The same things were measured in two ways. Each way mixes the same 11 hidden numbers, adds some noise and spreads widely along 7 directions of its own, which tell nothing about the thing.
Some things both ways: the first way, then the second way.
[-12  28   2   9  12   3  -9  10   9   2  12  12   5   5  10   7  -3  -8
 -13 -12  11  12]
[ 20  -6  -1   0  23  -9 -13 -14  -7   2  12  -5 -17 -19   7   7   4  -4
 -20   9]

[-12  15   5   5   9  -3  -6  11   0  -1  -8   6  -7   6  11  -7  -2  -8
   2 -11   6  27]
[  7  26   3  22  16 -12  19   4  -4  10  -6   0  -8  17  -6   7   5  -1
  -9   8]

[ -8  20  -7   8  15  10  -7  26  -1  -1   5  -7  -1  -5  13  -3   4 -25
  -7  14   4  20]
[ 12  12   7   7  16   3 -13  -3 -12  -1  -7   2 -28   5 -15 -12 -12 -10
  -8   5]

[ -6   3  -3   1  13  -4 -14  -3   5  -1   5  -8   5   5 -11 -11   2  -4
  -9   9   4  14]
[ -2  15  -4  -9  31 -17 -26 -33   7  18   6 -24 -13   2   0 -20   6 -19
 -27  15]

[  6 -22   8  -8 -12 -11   7 -28 -10  -8 -12  15  -2  14   0  -4   6   7
  -4 -18  -5  -6]
[-15  -1  -9   1  -5   1   0  -2  -8   1 -11  11   9   6   0 -15   6  11
  14  -2]

[-28  -7  -3  16   9   9 -10  -1   2   6   2  24  25   8   6   0  27 -12
 -21  -7  -1  17]
[ -2  -1  -5  -7   2   2 -18 -20  -4   5  -6  13   5 -21  -1 -16  -8 -14
  15  -4]

[ -7  -2 -13 -13  -7  -8 -10  21 -20 -10   1  11   1  14   8  -9   3 -14
   0  -9   7  27]
[ -8   5 -15 -12   0 -16  14  -7  10   9  15  -5  21   3  16   1   8  12
   5  -2]

[ 18   7   4  -9  -2   5   9  13 -21  -2  -8   6  14  -8   2   1   3 -19
   9  31   0 -15]
[-10   2   5 -15 -18  -2  -2 -19  -5  28  -9   0  23 -19  -7  -4  -4 -17
   5   7]

[-10   7  -4  -4  -7  -5  11   7 -20   5  -5  24  -4  -8  19   5  13 -32
  -9  -8  -2  23]
[ -9  12 -12  15  10  -5 -16 -19  -5  17   3  -2  -7 -22  -5 -16  11  -5
 -13   0]

[ 19 -12  -5   0   8   0   4  13 -25  -7  -7  -2  10   4   1  -6  -2 -12
   9  27   5 -11]
[ -1  -5  -8 -10   3  -1  -9  -8  -7   3  -7  -4  -2   6   7 -16   8   6
   5  10]

[  2  17  10  19  19  10   3   2   7   5  -7   5   3 -10   7  -1  -5 -18
  -2  10   6   8]
[  6   8   3   9   8  -2  -3   6 -11  -5   2  -2 -12   8  -5  -2  -5   0
  -6  -5]

[-15 -21 -11  -7   2  -9 -10  -2  -3  -7 -10  -5   8  21  -3 -23   1  -6
  -4 -14   9  13]
[ -1   7  11  -5  -7  -6   6   3 -14  -4  12  -4   5 -28   3  -7 -11  -5
  -3   1]

[ 30 -12   8 -28 -15  -3  -2 -18 -20 -11  -1   8  18  16 -13  17 -16   9
  20  -6   4 -23]
[ 3 -9 -5 -2 -1 -8  7  4  2  8  7  8  5 -1 -4 20 -7 -8 -3 17]

[ 30   7  -1 -24 -18 -10  13  -9  -7  -4   2  -6  -7  -1   2   7 -11   4
 -10 -11  -6 -19]
[ -7   6  -7 -14   0 -10   7  -5   1   4   3   3  14  14  15  -7  -6   5
  20 -10]

[ 17 -18 -13  -3   2 -17   0   4 -13 -10   2  -3   4   9  -7 -15  -1  -7
 -13   5   5  -7]
[  0  -7  14  -7   7 -14  -6  -1 -14  -4   9  -8   2   2  13  14  -4   4
 -12  -9]

[  1   6   5  -5 -11   3  11  -2 -21  -5   2   9  -9  10  14   9   2  -9
  -7 -15   8  -3]
[ -4   3  14  14   6  -4   7  16  -9  13  -3  12 -11   7 -14  17  -4  -1
 -19  15]

[  9  -9 -17  -5   7   3 -13   5  -7  -1  14 -10  -3  -2   1   5  -1 -16
   1  26  -3   4]
[ -5  -8   5 -17 -11  -6   2  -3 -11  -8  -6   8  17  -3 -23  -1 -20 -18
  11   2]

[ 21  -2  -1  -9  -8 -15 -11   1   4 -10   3   8  -5   5  -3   5  -7  20
 -13 -20  -6   1]
[ -8  -8   6  -1   0  -4   0  -1 -11   9  -5   8  10   0   0  18   7  -9
 -10   6]

[ 26  -1   4   3  20   5  -2  -4  -3 -12   6 -12 -12  -1  -2  23 -14 -19
  10  13   0  14]
[  3   3   4   9  12   5 -22  -3  -4   0 -11   4 -19  -1 -15   0   6  -4
 -19  18]

[ 13   4  -6  -8  -9 -10  10  11   4  22 -12  19  33 -17  -3   7   0   3
 -20 -14  -4 -30]
[ 10  22 -13  -2 -23  -9  38  11   2  10   4  20  31 -10  25  -2  -4  25
  49  -2]

[ 27   6  -3 -15   5  -6 -13  14  15  -4 -12  -8   8 -23  -8  -5  -8   7
  -2  20 -20  -3]
[  1   8 -11   2   7   6   6 -14  -2  -5  -8   5 -18  -6 -11 -10  14  17
 -11  13]

[ -3  -6 -18 -16 -10  -4 -15  27 -15  -9  10   8  19  23  -3  -8  14 -11
  -5   0  10  15]
[ -3  11   7 -17 -15  -2  20   6  15  20  -2   8  22  22  -8  21  -8  -1
   6   0]

[ 21   7   1   4  15   1 -21   3  21  -6   4  -6  -3   0  -5   0 -10   7
   6   9  -8  20]
[ 18  10   0   7   6   1  -4   3 -17 -22   1   0 -12   1   1 -11 -10  -4
  10 -11]

[ -3  12   4  -6   1   4   2  -1  18   1  -2  -7   1   7   0  16  -5   4
 -16 -18   8 -14]
[  6  12  11 -11  -8  -2  18   8   5  -1   5   8   8 -16  -9   7  -1   5
  -9  19]

[  2   4  -8  -3   0 -12  -6  -5  17  -1   6  -5   1   4  -1  -7   3  10
 -31 -30  -7  11]
[ -6   0  21   2   0   9   1   5  -8   3 -22  18  -5  23 -13  20 -19 -19
   2 -12]

[ 12   9   7  -8  -6   0 -14  26  -2 -21  -4   7  13   4  -5  -4  13  15
 -15   4  -5  -3]
[  1  -7   3 -16  11   6 -26 -14  -5   1 -15   3 -12  24   0  -7  -5  -7
   4  -1]

[-10  -8   3  -4  -6   2 -10   7  -1 -14  -2  14  -4  18  10  14  17   3
  -3 -10  -1   3]
[  7  -4   5   3  19   3 -21  -6 -13 -25 -12   2 -11  11 -25  -4  -4 -25
 -11   0]

[ 17  12  -2  -9  -8 -12  -8  18   3   1  -1   4   1 -17  -9  -1   5   6
 -20   6 -10   1]
[  1 -11  -2   3   7   7 -12   5 -10 -10  -3  -1 -25  14 -11  -2   0  16
 -12   5]

[ 29   5  13 -11  -8   1  -3  12  -9 -11 -12  10   9 -10  -2  12   1  10
   5  13 -12 -17]
[ -6 -30 -11 -20  -5  -6   3  -5  -8 -14   4   1  13 -12  16   0  -1  15
  12  -2]

Other things, the second way, with their names:
q_60: [  0  -1   4   0  -4  21 -16  -2 -15   3 -14  21 -18  -7 -15 -15  -3  -1
   5   2]
q_299: [  7   3  11   7   7   3  14  -3   3  22  -7   2  -5 -11   2  19  10   0
 -22   4]
q_118: [  1 -10 -13 -15  18 -17 -15  -3 -10 -19  28 -11 -15  -4  20 -19   4  30
  -7   3]
q_303: [  9  14  11  12  16  -2   3  14  -7  -6 -13  13 -21  39 -19  12 -21  -2
   3  -7]
q_3: [-10 -17  21 -25 -17   3   5   3  -4   2 -21  13  24   8 -22  23 -17 -17
   3   1]
q_641: [  9   4  10  -3 -13   0  -4   2 -20  -5  -5  15   5 -14   4   2  -2  18
  15   2]
q_651: [  0  -5  -6  -6   7  13   1   3   0 -10  -6   7 -22  13   2 -12  -3   9
   3   3]
q_590: [  7  -3  16  16   7  12 -13 -10 -11  -4 -29  14 -23  -9  -8  20  -5  -8
 -11  13]
q_538: [-13 -13 -19 -24 -17   4  -7  -2   4   1  -6   1  11  26   2 -11   4  27
  19   1]
q_773: [ 11  13  -1   5  12   2  -2  -2 -13  -3  -7   7 -26  -4  11 -25  -7  17
  14   4]
q_214: [  5   8  -4   9   9  -8  -2   0  -8   3   4 -15  -5  16  12  -5   8  -4
  -5   4]
q_543: [ 18  41  14  17  -2 -17  20  10  -5  12   3  24  11 -11   7  22 -15   6
  19  -1]
q_733: [ 11  10  10  14   0  -1 -13 -11 -19   9  -9   5  -5 -21 -10   0 -18 -33
   3   2]
q_606: [ 18  18   7  10   6   0  -8   5 -19 -10   7   7 -18  -2   5  -4 -18  -2
  10 -11]
q_258: [  4   2   4  -9 -29   0  13  13 -24 -11 -13  23  23   5  -9   3 -12  20
  39  -4]
q_665: [-11 -14  -2 -12  -7   4   0 -13  -4  29  -6  12  13 -17   3   3  15   2
  -3   3]
q_23: [  9  17 -18  -5  15 -24   6  -4  -2   6  19  -3   1  -1  22 -19  13  33
   7   9]
q_78: [12 30 -2  6  9 -9 14 -4  4 11  1 17 -8 -5 12  3 -3 27 13 -2]
q_580: [ 12  -5 -15 -12 -14  18  -4  -1   2   8  -6  14 -16  -4   8 -13  -9  16
  25  18]
q_105: [  7  13  -6   3  -6  -6  15  10  -2 -11   1   7   7  10  20  -1  -7  16
  28  -5]
q_662: [  1 -10  14  -1   4 -13  -4   2 -21 -10   5   3  13  -1 -19  24 -21 -35
  -6 -12]
q_443: [  1   2   1   0  17  -6  -2  -7   8  19  -5  -9  -5   9  -9   5   5 -13
 -20   6]
q_236: [ -4  -8  -5  -7  11 -10   1  -7   2  10   6  -5  -2   1   6   5  16  17
 -19  11]
q_294: [  8 -14  -4  -7  10  -1   4   4 -11  -8  -1   2  -2  10  18  -3  -7  -4
  15 -10]
q_605: [ -3  13  -4 -16  12 -23  -2  -6  16  10  23 -17  14   6  10   2  13  16
 -19   9]
q_679: [  3  -1 -19 -16  -3  -7   3   6  -1 -15   2  -5  10  28   0 -18  -4  16
  26  -7]
q_389: [  2  11   6  -8  -4   3 -19 -10 -10  -5  -9   6  -9   1  -3 -10  -3  20
   5   5]
q_788: [ -1   5  -7  -9   6   2  22   0   9  13   0   0   4  11   0  -3  22   3
 -13  13]
q_523: [  8   0  14  13   6   7  -1  11 -22  -8  -2  10 -25  -9  -8   4 -14  -2
  -6  -3]
q_649: [  4  12  22  17  -4   7   9  15 -16   1 -12  21 -11  -7 -17  18  -6  -3
 -11  12]
q_584: [ -5  11  -7  -1   0  -2  -5  -4  -6 -15   3   9 -10   1  -1 -13  -9  11
  10   1]
q_374: [  3  16   6   2  15  -3 -20 -28   6  27   1 -14 -11 -26   1  -7  22  -6
 -36  22]
q_619: [  6  19  19   9  -3   3  11  -5 -11  15  -7  17  -6 -24 -14  10   1  -6
 -16  17]
q_112: [ -3  -2 -12 -14   3  -6   4   0   6  16   2  -6   7  22  16  -9  -1   8
  14  -5]
q_656: [  1   0  17   0   6  -6 -18  -7 -16  13   1  -4  -3 -15  -8   4  -2  -8
 -17   0]
q_149: [  1   2 -11  -4   4  -6  16   2  -5  -7  -2   3  10  13  10 -12  -2  -1
  20  -9]
q_433: [ -7  -9  19   3   0  -6  10  -1 -15  11  -2   4   6 -14 -11  24   2 -14
 -26   4]
q_560: [ -9 -12  -3  -4 -19   5  -2  -7  -4  27  -3  12  10 -27  -5   7   7  18
   0   7]
q_768: [  1  13   1  12   6  -2  -8   5 -12  12 -12   5  -5   6   8 -19  12  17
   7  15]
q_314: [ -7  -5  10   9 -11   5   9  12 -15  15   4  14  -1 -26  -7  10   4   3
 -14   9]
q_797: [  7  -2 -14  -6  24  -3   6  -7  -1   5  10 -21 -15   7  10 -23  33  23
 -26   0]
q_64: [-18 -10   6 -15 -18   8  -1   1 -13  -6  -8  -3  22  -3  -4 -18  -2 -21
   9  -6]
q_286: [ -5  19  -2  -4  15 -19   6   2   6 -10   7   1   3  25   7  -3 -10  12
   5 -14]
q_16: [  2  16   9  12  18  -8  -2   0 -16 -12   8 -14 -20   4   4  -8   7   2
 -26   2]
q_260: [-23 -14 -14 -22   3 -10   5 -19   2   6  -2   0  21   4   8 -12   9  -9
   4   1]
q_516: [ 11  23   3  10  14 -17  21   4   7  17   2   8  11   3   3  16   7  -2
  -5   9]
q_122: [ 7  5  2  1 -1 -5  3  4 -8  2  2  6  5 -5 12  3 -1  5  8  0]
q_618: [  2   5  13  -3  -1   1   3 -17 -10   8 -12  10   8 -20   4   7  -5 -12
   2 -10]
q_68: [  6   5   0  -7  -9 -13  16   2   0   5   2   4  20  -2   7  17  -6  -3
  10  12]
q_54: [ -2   7   4  -8   7  -5 -37 -11 -17 -12  -3  -7   1  19  -5 -20 -20 -29
  14 -15]
q_989: [ -2  10   2 -11  -2   0  -4  -5   5  17  -5  -4   6  18  -3   0  -1  -5
   1  -2]
q_723: [  3  16   6  -2  16  -7 -23  -1  -7   8  -1   1 -14  15  -5 -21 -23 -19
   9   5]
q_722: [  4  10   5  17   7   6  -3  -3  -7  13 -11  -5 -14   4  -9   5   7  -6
 -17  -1]
q_865: [ 15   6   7  12  18   4  -9  -3 -18 -18  -2   7 -22  -6   6  -1 -12 -20
   0 -10]
q_451: [ -2   4  -1  -6  -4  -1  13  -2  -4  -4 -14  -4   9  23   0  -1   0  -6
   8   3]
q_492: [  5   5  -3   2  12 -15  -1   0  -7  15 -11   5   9  18 -16  -5 -11 -24
  10  11]
q_848: [ 12  -1   7   6   0   8  -2   6 -18 -18 -20   2 -14  15  -4   1  -2  -1
   1  12]
q_627: [  3  16  11  10   9   5  10   3  -8   5 -11  24 -12 -15  -4 -10 -11   0
   8  -3]
q_297: [ -6  11   6   1   0   1   7  -6   0   7 -14   1   4   5 -13   0   8  -7
 -12  12]
q_526: [ -9  -5  -2  -9 -20   6 -12  -1  -3  30 -10   2   8   7   3  -5  -2   7
  13   7]
q_370: [  3  -2 -10  -2   3  -9  -2   0 -10  -8   2  12   5   2   1   1  -5   4
  15  -1]
q_434: [  5  -1 -18   2  18  -5 -15  -1  -8 -12  13 -12 -14  11   7 -25   2  -1
   2  -6]
q_136: [-11 -17   2   0   2   5  -4  -4  -8  -4  -5  15 -15 -22  -4   1  -5  17
  -6   5]
q_660: [-12  31  13  11  -5   1  10  -7  -2  23  -9  14   0 -13 -17   1   6  -2
 -15  15]
q_123: [-13   1  -6  -9 -10   3  10   5  12  -2  -2  13  -1  17   3  15   9  25
  -5  19]
q_73: [ -7 -10  -5 -11 -15  15   4   9 -18 -26  -8   3   3  20 -10 -22 -12  -4
  24 -23]
q_615: [ -3  14 -11  -5   2 -23  -4 -13  -6   4  12  -7  20  -8  10 -14  -3   6
  14 -15]
q_808: [-14  16  15  -3 -19   5  20   4   5  34 -21  15  19  17 -17  17  -8  -4
   7  -2]
q_974: [  1   1   5   3  -8 -10  26  18  -4   7   3   5   7  -6  -2  15   4  20
  -6  21]
q_36: [-13  17  17  13 -22  15   0   6 -12   6 -23  29   1  -1  -8  11  -6  -5
  12  11]
q_76: [-13  -9   9  -1   2  -7   0  -3 -10  -7  -8   8   0  10 -12  16  -6  -7
 -11   4]
q_681: [ -7  17   3  -9   0   0   5  -6   8   9  -9  10   8  12  -4  -4  -7 -11
   9   0]
q_196: [ 12  21   0  -2   5 -14   7   2   1   6   3   4  10  18  12   6 -24 -11
  27 -18]
q_232: [ -6   0   0   0 -13  13  -5   4 -15 -16 -18  15  -3  25 -16   2 -13 -12
  17  -5]
q_301: [ -6  -1 -12  -2   8  -9   9   2  -2  -3   0   1   4   8  -4 -12  11   5
  -2  15]
q_716: [ -2 -11   0 -12   7 -11   5  -4  -2  -4  16  -2   3 -14  -3  12   5   4
 -24  10]
q_441: [ -1 -12  -3 -29   0   9 -16 -24  -2   8  -2   5   1 -17  -7 -12   5  -8
  -4   3]
q_519: [ -5  -2  -8 -10   4   0  -8   0  -4  -1  -1  -2  -6  17  -5 -15   7  10
  -1   6]
q_409: [  2   5  25  13 -19   5  -2   5 -24  12 -10  20  -2 -44 -26   8  -8   1
 -12  15]

Some of these things the first way, each followed by its name:
[-17   6 -13   4  -1   8   8  27 -12  -1  -1  11  10   2  24  -3  19 -26
 -25  -7   6   4]  q_60
[ 17  -2  16 -21 -24  -1   0   1 -15 -14 -14  13  -6  10   6  15   3  19
  11  -8  -6 -18]  q_301
[  1   5  -1  -4   7  15   8  13 -19 -15  -4  -3   2  13  20  -1   0 -24
   9  12   9   3]  q_619
[  1  19   9  12  19  -1   0 -15  25   5  -4 -13   0  -8  -1 -10 -10   3
 -19 -11  -2   3]  q_773
[-11  14  -7 -13  -3  -1  16  27 -18  -6  -9  10  15  -1  20  -3   9 -36
 -16  -7   7   1]  q_78
[-11  -9 -12   9  11 -15 -25   8   4  -2   7  10   9   6 -18 -20   7  -4
 -21   2   8  32]  q_538
[ 17   3   1  -5   4  17  -3  15   3 -11  -9  -7  12  -8  13   5   5 -10
   0   5 -19   3]  q_627
[ -4  12  10   5   3   6  16  -4   0   2 -12  11  15   2   9  -5  -1 -11
 -14 -12  11 -15]  q_606
[ 21  18  -2 -10   1 -10   4 -14   8  12  10  -6  -6 -12  -2  13 -14  -4
  -7  -6  -8   1]  q_733
[-11  -6   4  18  23   5 -10   9   6  -4  -7   8  18   3 -11  -6   0 -18
 -10   9  18   7]  q_605
[ 16 -10   6  -1   7  -3   4 -23   4  -2  -8   9  15  -1  -4   6 -17  -1
  -4  -8   2 -25]  q_370
[-12  24  15  11   7  10 -19  35   5 -15  -9  19   3   5  11   2   7   0
  -3 -10   6  34]  q_122
[-17  -2   6  -3  -2  -8  -6  22 -11 -10 -15  16  20   9   0  -2  28   6
 -15 -12  -4  14]  q_590
[-13 -16  -7  12  11  -1  10  -9  -7  14 -12   9  18  12  13  -8   1 -13
  -2 -13   9  -8]  q_149
[  3  17   6   6  15   9 -11  36  -5 -10  -5   5  10  -3   0   0  11 -17
   4  27   2  26]  q_374
[  9   8 -11  10  -3  -2   5  19   6  26  -2  16  16 -29   5   7  10  -7
 -32  -4  -9 -11]  q_314
[  7   2  -8 -12   1  -4  13   5 -19 -10   1  -6  -5  10  11  -4  -4 -34
   1  -2   8  13]  q_808
[ -6 -21 -18 -21  -9  -8   7  -1 -32 -14   0  -7  -5  19   8 -11   4 -23
  -4  -5   7  13]  q_584
[  4  -5  12  12  20   9   8  -5 -13  -2 -15   2  12   5   2   1 -13 -21
  16  13  18 -12]  q_974
[ 21  12   4  -5  -2   3  10  23 -10  -7 -15  -3  -2 -19   6   8  -1   0
 -15  -1  -9   5]  q_36
[ 13  14  14 -31 -19  -5   1 -10  -8  -9   0   3  18  20 -11   5  -8  19
   1 -23   6 -14]  q_580
[-13  26  15  10   6   6   5  11  11   2 -10  14  14   0   4  -3   5  -8
 -17 -11  13   4]  q_989
[  8 -17  11   2   4  12   2   5 -10  -7 -30  10  32  -8  -6 -16  14  -8
   3  29  -7 -12]  q_660
[-10  16   4  -4   0   7 -12  33   1 -13 -15   8  10   7  19  -3   8   4
  -3 -20  -4  24]  q_865
[-12   5  -8  22  26  -3  10  -5   6  21   0  -3   5  -1   6   1  -9 -21
 -17 -18  14  14]  q_105
[ -6  17   2  13  13  10 -11  11  18   3  -1   5   4  11  13  -2  -4   7
  -1 -10   7  14]  q_788
[-26 -17  -6  12   5   5  -4   3  -7   7  -6  22  32  12   1 -11  20 -10
 -15   5  13 -13]  q_716
[ 18  -6  13 -12 -16   1 -17  24 -12 -16 -20  17  19 -12 -10  -5  21  23
  -4  21 -20  -9]  q_76
[-16   8  -9   1  -6  -9  -7  18  -4  -3   9   7 -12   5   5  -2  14  -4
 -30 -14   6  20]  q_54
[ 26   1 -13  -9   4 -14 -20   9  11   0  11  -8  -9  -8 -12   5 -14   0
  -3   9  -6  10]  q_679
[ 23   0   7 -14 -15   3 -12  27  -9  -7  -8  21  25  -1  -3  15  15  11
   7  10 -12 -13]  q_516
[ 23  16   4 -18 -10   1  -8  19   4 -18   8  -6 -12   0   2  22   2   6
  -6   3  -9  -6]  q_3
[ 18  -5  -1   0   1  -6   6  17 -18   2  -9  -1  10   3  -3   0   8   8
   1  20   1 -21]  q_848
[ 21 -20  -2 -22  -7  -2  11 -17 -27 -20  -5  -7  -3   7   5   3  -3 -20
   5   1  -8  -5]  q_136
[  8  -9 -17  -8   2 -13 -15  11   0  -4   6 -10  -9   8  -4  -3   3   2
  -6   2  -5  22]  q_297
[ 33   4   9 -11 -12   1 -14  14 -11  -7  -1   9  19   1 -12  -2   7  13
  10  18 -10  -5]  q_112
[ -6  12  -8 -11  -9 -14   0  23  -7 -14   6   1 -12   1   2  -7  14  -8
 -35  -3   5   8]  q_389
[ 17  15  20  -5   1   7   3   0   3  -2 -11   9  13  -4   0  15  -3  -1
   9   2  -3 -13]  q_443
[ 14   4 -12 -16 -13 -22 -23  24   5 -21  14   3 -17   6  -6  -5   6  15
 -26  -9  -6  19]  q_641
